The rows are grouped in 4 different ways at once. Each group adds its own fixed numbers to the row, and there is some noise. The rows also spread widely along 16 directions, which tell nothing about the answers.
Some rows, each with its group in each grouping after it:
[ -3 -32   1  11  32 -14  16  42 -52  14 -10 -21  62  26  17   0 -54 -29
  -7 -25  -6   3  19  -7  24   9  -3  15 -41   0  -9  15  -6  20  14 -11
   9   6  -6   0  -2] | lat C q22 q681
[ 38   9 -11   4  11   5  22  36 -37  22   2 -21  27   3   7  34 -28 -21
 -27 -17  -4  25  -7 -38  40 -11 -13  -7  -2   1 -10   8  12 -17  42  12
  29 -13 -10  14  -4] | nunan Q q565 q92
[ 13   0   7  10  -7 -11  20  31   6 -16 -10   6   6   4  13  31 -18   3
 -13  -7   8 -11  22   7   4  16  40   0  -7  -7   6   2 -17 -15   9   4
  28 -15  34 -13  -2] | goli K q829 q92
[ 35  22  21  18  18  -9 -13  -8 -43  39 -10  -9 -13  -5  -7  28   5 -63
 -22 -11 -10  24   9 -24  25  -4 -20  -5 -36 -36  13 -18  15  -4  39  13
  -4  35  -8  -1 -19] | goli K q404 q253
[ -4  31 -13   0  -6  -3 -15 -23   9 -18  27   2  43  -3   6 -11  29   9
  12  -4 -12  19  12   8 -35 -30 -25  42  36   2  -4   8   8 -24   6   1
 -10  22 -28  -3  26] | puzov C q22 q758
[  3  -2  11 -29   2 -11 -16  19   8 -14 -10  10 -19  -3 -26  -2  -8  21
  -6  -4 -26  -9 -11  -9   8  42  16 -36  25  10   7 -19  18  15  19  -5
   0  -1  21  27   1] | puzov Q q565 q681
[ 33   7   7 -25   0  27  30   6  35 -11 -23  12 -17   2  11  28   9  12
 -31  20  -6 -18 -10  11  21  19  -7   3  19   0   0 -25 -25 -63   8 -10
  27 -49  19   7 -20] | lat Q q404 q805
[-16 -32  14 -22  11 -13 -29  -3  -2 -23 -40  12   0  10 -18 -10  -2  16
  12  11 -26 -33  11  25 -22  61  26  12  -2  11  20 -14  -9  19 -37 -24
  -5   0  42 -10   0] | nunan K q829 q805
[ -8 -11 -11 -13  24 -15 -21  25   1  20 -16  30 -33  -6 -41  44   8  13
  14   6 -26 -24 -13   5  29  31  -6 -22  25 -37   2  -7  39   9   0  13
  12   5  -8   5  -3] | Puvof C q404 q758
[ 18   2  24 -13 -17  -4  11  -3 -17   2 -24 -20  -5   6  29  -2  14  24
 -27  10   4  20   1  14  -1   4  12  -3  16  16  -2  23 -18 -25  -6  -5
   5 -13  23  24  16] | Puvof K q22 q253
[ -3 -26 -14 -32  21  19  -9  35  -1  24  -9  29  -5  25  -8  53 -10  23
   0   2 -13 -42 -30 -18  48  43 -12 -18  11  15 -15 -35  32  -1 -18 -32
   4 -47 -17  77  31] | soz C q22 q253
[  3   9 -16  11  29 -17 -18  21  33 -10  23   0 -29 -14 -16 -23  28  15
  21   2  -4 -12  -8  20   1 -16 -38   0   8 -45   2  -8  14  26  13  27
  11  31 -25 -11 -38] | soz K q565 q805
[ 29  13  12   4   7  14  -4  20 -16 -44 -16 -27  -6 -19  -4 -28 -10 -33
  -8 -12  22 -11  -8  -3 -12  -5  34  12  -8  41  11  -9 -24  -5   1   8
  -4 -11  32  -7 -29] | Puvof C q22 q681
[ -8   9   8  14  -3 -15  53  -8 -10  10  13 -21  18  17  37  -3 -12  -6
 -26  -6   7   7  11   0  25 -15 -23 -30 -12 -11  -6   9   4 -15  13  15
  15  -1  -2  18 -17] | puzov C q565 q92
[ 19  24  59  19  -6 -34  12 -25   7  27  19  32 -42 -12  14  24  23 -31
 -28 -22  -2  10  23  19 -11  39  28  -2  -9 -26  23 -51  -3   6  -7 -10
   7  41   3  13  -4] | puzov K q22 q253
[ -1   8   9   0 -17  17  41  10 -11  23  13  -1 -17  -6  -4  37 -18   6
 -19 -20  53 -36  -4 -41  29   4  48  -8  -4  29 -12   4  20  21 -17  13
   6 -58  -7  -5 -17] | Puvof K q829 q681
[ -2 -33  -8 -13  -8 -26   4  38  20  -2   6 -15 -40   6  -7  -1   1   1
  -7   8   0 -16  13 -12 -18 -19  41 -32   6  33  18  15  14   7  13   5
  18 -27  33 -28 -44] | puzov Q q829 q681
[ 13 -21  -3 -12  27   3 -10  24 -13  10 -15  13  -6  -4 -17  28  11 -32
  12  -3 -23 -31  -5   7   3  25   1  34  -1   3   8 -21  -4  -6 -23 -20
  12 -14  -6 -13  -2] | soz C q829 q253
[  0  -4  32   8  -9 -16   9 -38   4  27   3  -3  -9  21  18  12  -3  39
 -37 -14   7   8  11 -14   8  34  13 -12 -28 -14 -18 -33  19  43  15 -10
   3  20  -7  22 -18] | Puvof Q q22 q758
[ -8 -21  10  10  10 -20 -14   3 -41 -18  -5 -23  30  15   3 -44 -21 -32
   6 -13 -13   1  11   5 -11  11   2   1 -24  31   7  -7   3  19 -12  -8
  -8  28  17  13 -11] | puzov K q404 q92
[-15  -2 -12   3  20   7  -4  -2 -10  35  16  30  21  25  22  64  14 -19
  17   2   2 -21   0  -5  28  -3 -43  11 -17 -20  -5 -30  26 -31 -20 -19
  -4 -19 -42  56  38] | soz C q22 q253
[-21 -33  10 -14   3 -11  25  18 -19   1   5  -2  40  32  37 -11 -19   6
 -11  -7 -21   6   4  12  18  17 -22  -8   2  33  -2 -15  -6 -17 -13 -27
  16 -17  -4  64  15] | Puvof Q q565 q758
[ -5  11  24   0   0  -3  13   5 -17 -19 -16   8  17   9  11   5 -20  13
 -17 -15   3   0   7   5  13  33  23  -9   2   8  -6  -6  -8   6  -3  -5
  -3  -2  17  30  21] | puzov C q22 q758
[ -7   1   4 -12 -11  -4  20   5 -30  24  -3  14  36   5  10  53  -3 -29
   0  -7  -9   1  24  -7  -7   1  23  19  19  18  17  13   2 -61 -19 -13
   5 -29   8  -2  44] | Puvof C q22 q253
[ 39 -36   1 -20  51  12 -34  41 -11 -12 -49  -2 -18 -12 -11  -1  10  -2
   4  10 -28 -19 -25  33  15  35 -21  38 -14 -22  -6 -10 -30  17  -4 -17
   7  16   2  -2 -17] | puzov C q565 q253
[ 19  23 -17   3 -15 -22 -68 -41  19 -22   2 -20  -8  -9 -17 -16  46  29
  14  25 -25  13   3   3 -53 -11  -5   3  30  -9   7  -4  31  -4  20   7
   6  53  16  -9  -3] | soz Q q22 q92
[  3 -35 -12 -40  17  -7 -45   4   0   7 -35  -3 -18  15 -21  23   8  15
   3  28 -44 -10 -12 -16   5  23 -18 -27  -3   1  11 -10  27  -9  20 -15
  -7  -2  24  17  -8] | nunan Q q565 q681
[-17   1 -16 -22  11  20   2 -18  15 -10  -6   1   4  11 -17  -5  -1  20
   4   2   7 -38 -10 -15  11   6 -15   2  -2   2 -11  -8  19   4  -8   6
 -28 -24  -5  -7 -16] | puzov C q22 q805
[-18 -10  49 -23 -26   0  46 -38  21  10  -1   4 -55  15  15 -23  36  30
 -34  -1  31   7  14  10 -21 -10  36   9 -22   9   3  27 -29  28  -9  15
 -66 -20  21 -43 -40] | puzov K q404 q758
[ -1 -20 -21   1  17   5  46  22 -33  22 -11 -34  18   1  38  -6  -1  -9
   0  17  10  -7  -7  21  36 -32 -33  16   6  16 -10  46 -17 -27 -37  12
  43 -29 -24 -11 -35] | puzov Q q565 q758
[  9 -25  34  -4  -2   6  30   1 -21  21  -6  -7 -18  11  37 -12  17  15
 -27 -10  30   3  -6  22   0   7  17  39 -17  28 -13   7 -30  27 -38 -15
 -11 -10 -10  10 -11] | Puvof C q22 q758
[ 21   8  -2   6  25   3 -27  21 -16 -13 -21   6 -14 -14 -17  20  -1 -20
   5  -4  -3 -19 -10  -1  10  22  12  11   1   2   6 -28   7  -2  -3  -1
   9   3   8   6 -14] | lat C q22 q758
[-19   8   8   5  30   2  40  21 -24  -5  -1  18  23   6   2  11 -24 -50
  12 -18   2 -25   3  14  35  17 -13   8 -11  -3  16 -19 -11 -24 -26   8
  -1 -22  -7   7  -7] | nunan C q22 q758
[  7  -7 -11 -13   2   5   0 -14  32  14   1   3 -26   7 -13  19  24  26
  -7  12   4 -20   2  -6  -7  -2   5   9  -2 -16  -5   2  13   2   6   7
 -14  -2   3 -31 -26] | goli C q22 q92
[ 28  19 -11  16   6  11  22  25 -10  16  34  -2  17 -25  15  19  14 -26
   9 -13  22   2  -7   8  12 -27 -19  49  19   4 -11   2  -5 -25 -23  12
  40  -6 -45  -6  -7] | Puvof Q q565 q92
[ 11 -39 -11 -21  10  -9  -5  25 -13  14  -1 -39   4  22  -7 -33 -21  47
 -32 -10 -23   9 -27 -31  32   9 -19 -31   8  33 -26  -8  30  49  34 -11
  13   4 -13  43 -29] | Puvof K q565 q758
[-26  32  23  18 -10   6 -35 -67 -33 -32   9  -7  20  -1  19 -38  28 -49
  28   3  18 -17   8  15 -35   6 -16  20 -10  47  21 -47   1 -10 -70 -16
 -32  12   0  58  24] | nunan C q829 q253
[-10  -5 -10   5   0 -29  -8  16 -11 -22 -19 -13  35  12  -1   8 -25  11
   4   1 -25  -3  24  -1 -10  15  28 -18  12   4  12  10  14 -16  14   1
  28   6  33  -5   1] | soz Q q22 q758
[ -1  -3 -13  -3  -6  -3  20   5  35 -11   5   9  -4  -4 -10  13  12  33
   4  10   3 -35  -2  17  -7  14  18   6  35  -2  -6   7   5 -10 -18   5
  28 -15   7 -16 -14] | soz C q404 q92

New rows, each followed by its group in each grouping:
[  5   3 -28   4   8   5  10  12   3  17   4  -7 -35 -16 -13  42  27 -27
  22  20  19 -21   0  -8   4 -45   2  12  -7 -22  15  29  12 -33  -2  39
   5 -22   2 -60 -41] | soz Q q565 q92
[ -7  -4  26 -21   7 -10   4 -17   9   1 -16   6 -13   8 -13 -10   5  16
 -13  -1 -20 -13  -4  12   9  42  -2 -17   9 -13   3 -22   2   8  -2  -6
 -15   8  10  17  -4] | Puvof C q22 q253
[-38   8  -7   2  -4 -29  23   9  -2   0  24   1  21  10  15 -17  17   3
  23   3 -12   9  18  30  -9 -27 -24   5  32  -7  10  34   1 -11 -17  20
  14   1 -14 -10   6] | soz Q q829 q758
[ 11   2  -5  11  30 -23 -54  31 -29 -17 -17  10  19  -3 -23  24 -20 -21
  12 -15 -32  -8   5  -8  11  37  -1 -12  -5 -20   1 -31  29  21  19 -13
  21  30   1  37  25] | puzov C q829 q253
[-24  39  -3   0  -4  35 -16 -48 -16 -37  13 -19  19 -10 -17 -59  20  -5
  20  -9  34 -24 -19  -8 -15 -12 -13  39  11  49 -12  -8   6  28 -39  14
 -50 -13 -22   3  -9] | lat C q829 q758
[-18  -1  -9   2   5  -7   9   5  -8 -22  -1 -12  54  21  33 -17 -22  12
   1   3  -9  -9   6  17  12   8 -33 -15  15  13  -3  -9   4 -36 -16 -13
  29  -8   2  61  24] | Puvof C q22 q805
[  7  -4  19 -20   9  21 -13  10 -53  -3 -19 -11  27  -3   4 -17   3 -30
  11  -9   9  13  -5   8 -10  -6   1  59 -13  31   4  24 -30  -3 -23  -4
 -37  -9  -4  -8  16] | Puvof Q q22 q681
[ -3  12   2   5  -7   5  10 -10  10 -23  -6  -5  -6  14  12  12 -13  12
 -24   3  14 -23  -6 -21  25  11   7 -47   4  23  -5 -33  20 -19  11   0
  13 -30  22  54 -12] | lat C q404 q758
[-26   6   2  -8   8  -5  10  -3  -4  -1   4   6  -4   0   3   0   9   2
  16   5   4 -18  -3  11  21   1 -23 -15  12 -12  10   0   7 -18 -18  13
  -7 -15  -6  26   5] | Puvof K q565 q253
[-19  13  23 -20 -17  -5  43 -34   1   9  14  -4  28  13  30 -16  17   6
 -13   5  -9  28  17  14  -5  -7 -31   6  12  -2   5  19 -18 -29   0   5
 -18  -4  -6   9  13] | nunan Q q565 q681
[ -4  10  -8  -5   7  -3 -15   2  13 -20 -14   8   3   4 -14  26  -3  30
   4   2   1 -14   2  -2   5  16  10 -11   3 -28  -8   2  17  -2  16  16
  -4   2  16   5   9] | Puvof C q22 q92
[ 12  26   7  -3  13  29 -12  25 -17 -36   4   6  16  -1   1   7 -18 -16
   2 -19  22 -16 -25 -18  34   3 -18   1 -11  17  -8 -38   1  -5  10  -1
 -13 -32 -14  70  22] | Puvof K q829 q681
[ -2  10   7   1 -11 -18  -8  -2   0 -19   3  -1  19   3  16  -9  18  20
   3   4 -18  19  13  23 -23   3  -1   7  29   3   5   2  -4 -11   2  -8
  17  22   7  20  21] | soz Q q565 q758
[-29  31  10   6   3 -11  10 -18  -4 -20  13  -4  19  -2  13 -37   8   0
  14  -3   5  -4   5  28   6  -3 -27  -2  17 -11   7   7  -3  -7 -22  18
 -10  11 -13  21  11] | puzov K q22 q253
[ -8  -9 -18  -9   9  -7  11   1   5  -9   5 -37  47  19   8 -64 -15  71
  -6  -2 -18   1 -20  18  17  15 -40   5  29   2 -40  20   5  43  -1   3
  26  21 -26  19 -10] | soz Q q22 q92
[ -1   9 -12  -5   7  34  34  -3 -35  -3 -29 -20  47  10  19  22 -22  -7
 -11   1  31  -8  10 -17  28 -21 -12  31 -29 -11 -19  41 -15 -24   3  21
  -9 -45  -6 -28  -7] | puzov Q q404 q805
[ 30 -13  13 -10  13  22 -33  14 -28 -11 -25 -18 -26   5 -20  -1 -26  17
 -24 -19  22 -13 -26 -44  26  37  32 -12 -40  20 -26 -31  20  70  21  -4
 -24  -2  14  27 -25] | puzov Q q565 q92
[  0  -5   8   8   7   7   8   7 -33  23 -21 -12 -25  11  -4  40 -18 -11
 -22  -6  39 -17   5 -44  32   0  32 -23 -43  -4  -9   7  23  23  18  16
 -21 -29  11  -2 -20] | lat C q404 q253
[ -3 -14  23  11  15 -34   0  18  26 -28  -4  -8 -19  14  38 -39  10  32
 -10  10  -9   3   2  56   5  17 -23 -32   5 -24  -2 -20 -16   9  -5  -6
  29  29  10  62  -5] | Puvof C q22 q253
[  4  34 -15  28  13 -11 -49   1 -20  -8   7   6  10 -25 -29  28  -5 -18
  25 -16  11 -20   6 -23  -1  10  17  -1   6 -17  -3 -20  47  17   0  12
   9  27 -16  10  15] | puzov C q22 q253
[ 35  11 -12   8  11  21  -5  10  -6  21  25  11   6 -21  14  38  30 -27
   3  -8  15  -1   0  -3 -10 -25 -21  62   2  -3 -10 -11   1 -20 -14 -10
  15  -3 -44  -7   4] | puzov C q565 q805
[-14  18  23   3   6 -18  13  12  18 -10  18   4 -18   2  11 -33  25  25
  -3 -11  19  27   9  29  -4 -30 -24   8  -6 -46  -2  23 -15  32  22  38
 -28  19 -14  -8  -5] | Puvof K q829 q805
[ 14   1  -3  -2  13  -1  13  29 -19  17   3   7  -9 -12   8  37   2 -39
   3   0   3 -14  -4  -6  26  -7  -6  -6  -1   4  12  -5   4 -31  -6   3
  20 -20  -7  11  -9] | puzov K q565 q681
[ 19   2   2   2   8   0  -3  47  -3 -22 -17   5 -47  -7   0  19  13 -30
   5   8  18 -18  -6  13   8 -14  21 -10  -7   4  18   4 -14 -22  -4  21
   3 -26  35   0 -16] | goli C q829 q92
[ 26  40  20  17   6  -9 -40   6 -10 -22  20  11 -32 -13  -7   5  20 -66
  -1 -15  -3   5 -11 -18   4  -5 -15 -28  -3  12  28 -75  22 -24  22   0
  -6  10   4  71   7] | Puvof K q829 q253
[-14  -8  36 -21 -19 -11  40   6  23  -4  20  12 -10  19  20  -8   1  18
 -27 -13   9   6  13   9 -17   7  29  -8   6  21   6  -1 -17  -3   3  -8
 -23 -20  17  15   5] | Puvof C q22 q681
[ 23 -21 -12 -37   0  21  16   9 -17   3 -44 -31  14  19   9   7 -14  22
 -32  16  -9  -6 -10 -15  14  13  10  -2   9  43  -7  19  -5 -27  -3 -17
  13 -47  31   5 -10] | nunan C q22 q805
[ 12 -16  17  15  10  -3  -4   0  -3  15   7  18   0   9  19  24  14  -9
   1  -7   9 -15  10  21 -10  19   2  49 -25  -9  -9 -26 -11  16 -26 -21
  10  12 -18   1   1] | lat C q829 q92
[-18 -18   1 -18  -5  -3 -30 -39  26 -16  -8  13  -9  17  -4   8  34  20
   6  20 -17 -23   2   9 -24  15 -12   1   5   6  10 -33  16 -18 -11 -19
 -19   2  12  20  -2] | Puvof C q404 q758
[ 23   5  23  -7  -3   1  12  11   0 -48   5 -13  31  11   3 -37 -28 -19
 -30 -28 -12  10   1  -9 -10  20  17   5  -5  46   9 -34 -21  -7  27 -16
  -7   0  32  27  -8] | nunan K q404 q92
[ 45  17 -35  -7   9  30 -60  -2   4 -12 -22 -23 -12 -21   3  22  36  34
  12  33  19  -3 -29  -5  -4 -25 -27  28  14  -2 -20  15  11 -16   1   9
  14  -6 -18  17   1] | nunan Q q22 q681
[ 30  17   5  15  16 -10 -57   3 -39   0 -27  -2  28  -8 -18  31 -14 -10
  -4 -18 -18  12  13 -20  -2  38  16  15 -10 -24  -4 -18  23  20  26 -11
   7  48   4  15  32] | goli C q22 q253
[  7 -28 -14 -33  12  23 -33  -4   8  -1 -16 -21  21  18 -13 -10   5  52
  -7   0  -4  -2  -7 -21  -6   5 -15  36 -16  -1 -29   7   6  44  26 -15
 -32   5 -17  -7   0] | goli Q q565 q253
[  2  -2 -16   6  27   3 -31  30 -21 -27   4   0  46  15   7  -9  -3  -7
  18  -9 -20   0 -10   8   4  -5 -41  30  -2  10 -12 -18   2   6   5 -14
   5   6 -24  45  23] | soz C q829 q758
[ 12  22  23 -15   1  21  -9  -1 -24 -40  -3  -9   0 -19 -36 -41  -4 -26
  -7 -32   9  -1 -16 -21 -15  15  31  23   8  51   7 -19  -8  25   2   7
 -46  -3  18  -8 -13] | Puvof C q565 q758
[ 15   3  17 -11  14 -14 -16  -8  20  -7 -15  10 -23   1  -5 -12  19  44
 -10   5 -20   6  -9  31   4  34 -18   4   5 -44 -10  -8  -5  25  11   6
  -8  38   2   5  -5] | puzov K q22 q92
[ -5 -25  35   5  -4 -23  10 -14 -10  -4 -18 -12   0  16  32 -19   2  12
 -21   3  -7   1  27  31 -21  31  22   4 -18  10   7  -6 -26  15 -21 -23
   8  23  31   7 -13] | goli C q565 q758
[ -2 -28 -15 -15  17  15 -14  -5 -32  36   1 -18   2   8  -6   6  11 -11
   3   2   4 -18 -15 -28  13 -10 -22  21 -14  26 -14   0  24  20 -22 -15
 -17 -13 -32   7 -12] | puzov C q565 q253
[-32 -30 -11   9  15 -18 -10  14 -11  -3  -1   5  48  39  12  34 -48   8
   3 -14 -11 -26  23 -25  26  29  -1 -27 -36  -7  -8 -30  32  20  10 -27
  18 -12  -5  43  16] | puzov Q q829 q253
[  2 -18  -8  -1  -1   0  40  15  20  18  16  -6   6  22  52  22  21  13
 -15  18  15   3  12  18   7 -47 -35  18 -10  -7  -5  19 -19 -44  -5  -3
  25 -36 -17   3 -11] | Puvof K q829 q805
[  4   4   6   3   4 -12  22  -3  17  12   7   5 -41  -4   3  23  21  -9
 -13   6   1 -10   5  -2  11  -7   0 -21   0 -14   8 -12   9 -13   7  13
   9  -7   5  -8 -36] | puzov C q565 q758
[ -4 -14  -6 -41  22  34  -8  12  11   1 -27  33   0  13 -35  45  -2   5
   5  -2 -10 -35  -3 -16  15  29   2  35 -12 -11  -2 -15   1  -6   1  -8
 -34 -47   2 -29   0] | lat Q q829 q805
[-21  -7 -21  -7  13   1  13  25  12 -22  19   2  40  15  13  -6  -2  19
  14  -4  -8 -13  -1   8   6 -11 -27  10  21  11 -10  -1   4 -13  -1  -6
   7 -15 -19  31  13] | soz C q565 q758
[ -9  12  -5   9 -30   1 -13 -43 -19   0   4 -29  26  -1  55  -7  37  23
  11  32  21  10   7  21 -21 -28 -26  10  26  26  -6  19   2 -43 -47  -9
  24  -2 -14  51  31] | Puvof Q q565 q253
[ 10 -12  -3 -16  16  13  15  27  31  -8  29  -1 -27  14 -14 -12   8 -16
 -11 -17  10 -14 -17 -18   7 -25  -8   5 -14  21   0 -30   5   6  23   6
 -33 -22  -4  -1 -40] | Puvof C q22 q92
[  8   9 -13  -8  -7  -3 -44 -17   2 -24  -3 -20   3   5  -6 -17  25   5
   2  11  -8  17  10 -18 -37 -32  -8   4   1  10   3   6  16  -4  26   6
 -19  10  12 -12  -3] | puzov Q q829 q805
[  9  24  -6  10  -3   1 -21 -16 -30 -14  -9 -13  41 -11  -2   3   8  -4
  14  -5   1   8  10  -1 -23  -5  12  48   8   8   1  18  -2  -6  -9   5
  -4  15  -2 -23  14] | soz K q22 q758
[ 27 -43  -2   2  22   4  -6  71 -30  -4  -8   6  21   9  29  38 -11 -30
   1 -14   4   1   7  11  -9 -13  26  55 -21  33   2   0 -25 -18 -13 -29
  18 -21   1   9  15] | Puvof C q22 q758
[-33 -23   8 -24   5  -4  20  -9  15 -16  -1   1  22  29  16 -28   1  15
  -3   4 -16 -14   8  15  -5  10 -25  -8  -1  11   4 -12  -8 -14 -11 -16
 -17 -15  11  25   1] | Puvof C q565 q805
[ -3 -40   8 -38  32  12  21  46  14   9 -20  31 -15  33 -11  35 -12  18
 -18 -12 -14 -12  -8  -4  34  23   0   8 -25 -19  -6 -10 -10   7  30  -7
 -33 -33   4   3  -6] | Puvof C q22 q758
[-12 -21   6  21   3 -22   3   8 -21  14  -8  -1  23  28  30  33 -26 -18
  -9  -4   9 -12  39 -10  -7  10  28  -8 -38   2   9  -8  10 -12  -5 -18
  15  -6  23   7   2] | lat C q22 q805
[ 19  10   2   2  14  -9 -61  30 -38 -18  -9   3  16  -6 -25  -6 -13  -7
  10 -20 -20  10 -10 -13   1  27  -1  -2  10   8  -4 -27  30  32  14  -6
   8  23  -3  43  30] | Puvof Q q829 q805
[  5   2  26   4   6  -8   2 -13  -7  -5 -16   9 -21  -6  -1   7   5 -28
  -4   6  -6 -26   5  18  -1  35  14  -5  -2   4  18 -26  -5 -18 -24  -7
   8   1  24   4 -18] | lat C q404 q681
[ 17  20  13  -4  25   6 -28  -5 -17   5  -1   8  -6   0  19  -1  36 -29
   8   7 -19  20 -16  28  16  -5 -67  19  -1 -25   3 -23  -8 -28  -4  -3
 -13  23 -31  50  20] | puzov Q q22 q253
[  0  -1  35  -7 -11 -29  -7 -10  42 -21  -7   4 -58   7   0 -29  19  24
 -20   4  -5 -12  10  25 -22  34  33 -41   8   1  25 -34  -7  13  -1  -6
  -4  17  45  19 -26] | goli K q22 q253
[-11  15  16  -7   6   4  33  -8 -13   1  14 -13  19   0  11 -30  -6  -1
  -8 -12   8   4  -4   1  19  -6 -23   4  -4   5  -6  11  -9   9   1  12
 -18  -6 -17   8 -11] | puzov K q565 q681
[ 58   3   3  -3   1  -1 -13  22  23 -26  11 -17 -13 -13   2 -12  12 -30
 -26  -5 -20   4  -6  -6 -31  -5  16  12  21  50  17 -42 -13 -36  29 -24
  26   0  22   6 -30] | lat C q22 q681
[ 19  -6  12 -13   5 -19  22 -49   4  53 -29  -5 -25   1  22  34  43   4
 -26  40 -49  -1   5  30  18  30 -49 -17  18 -46   7  -9  -1 -51  -9 -12
  40  22  -2  -2 -22] | puzov C q565 q253
[-42 -39  24  -5  -8 -22  30 -33 -25  18   6 -35  31  28  22 -56 -25  32
 -16 -13  10 -11  18  -1  -9  32  17  -6 -19  40 -12  14   4  68 -37 -19
 -10  12   0   8 -22] | nunan C q565 q681
[-13  20 -28  24 -10 -15   2 -15  31 -10  37 -24 -24  -3   2   0  23 -17
   9  11  27 -30   9 -24 -16 -50   5 -37   7  19  15 -14  38 -25   0  21
  12 -15   3   0 -39] | soz C q22 q253
[ 25  -5  -4  -9  12  14  -9   9  16 -35  -9  -2  20   7  -3   8 -14   1
  -9  -7  -4 -18  -5  -5  -9  25  13  20  -6  21  -4 -36  -8 -11   7 -20
   4  -8  19  13  -4] | nunan C q22 q92
[ 31 -21 -34   3  32   5  -9  46 -26  15 -20 -15  19   1   0  31 -21  -7
  -5   2 -10 -19 -12 -13  34   3 -21   4  -1  -4 -17   4  22  -8   7  -6
  51 -12 -17   9 -15] | puzov C q404 q805
[ -4 -30 -29 -13  12   3 -19  22 -10  17 -10  -4 -14  11  -8  25   5   4
  18  19  -1 -39 -17  -6  19   2  -2   0   7  24  -2   2  27  -3 -31  -4
  22 -34  -3   6 -15] | lat Q q829 q92
[  7 -30 -23   3  16 -21 -37  43  14 -29  -1 -14 -10  -3 -14  -9  -4  -6
  14   4 -19 -32  -3   2 -17   5  13 -14  18  32  10 -28  20   7  -4 -18
  41  -1  16  18 -18] | Puvof C q829 q253
[  9   4  -6   0   8  -9 -61  -1  -5 -14 -11   9  -5  -6 -28  28  -1  -9
  11   1 -23 -20   0 -24   0  37  10 -28   6   3  18 -53  42  -4  11 -18
   7  16  17  45  13] | goli K q565 q253
[-16  -6  -8 -13   6   4  -1  -5  18  14  53  16 -15   6 -28 -14  24 -55
  21 -18   2 -23  -3 -16 -16 -24  -7  23  -1  39  25 -39  26  -6 -19  -2
 -38  -8 -20 -18 -33] | goli Q q22 q92
[-18 -20  23  -5   2 -18 -15 -16  -2  10   5  14 -16   1  -8   0  14 -16
   8  -7  -3 -27  15  10 -27  34  29  13  -3  19  16 -33  11  17 -44 -23
 -15  12   7  -3  -2] | Puvof C q22 q253
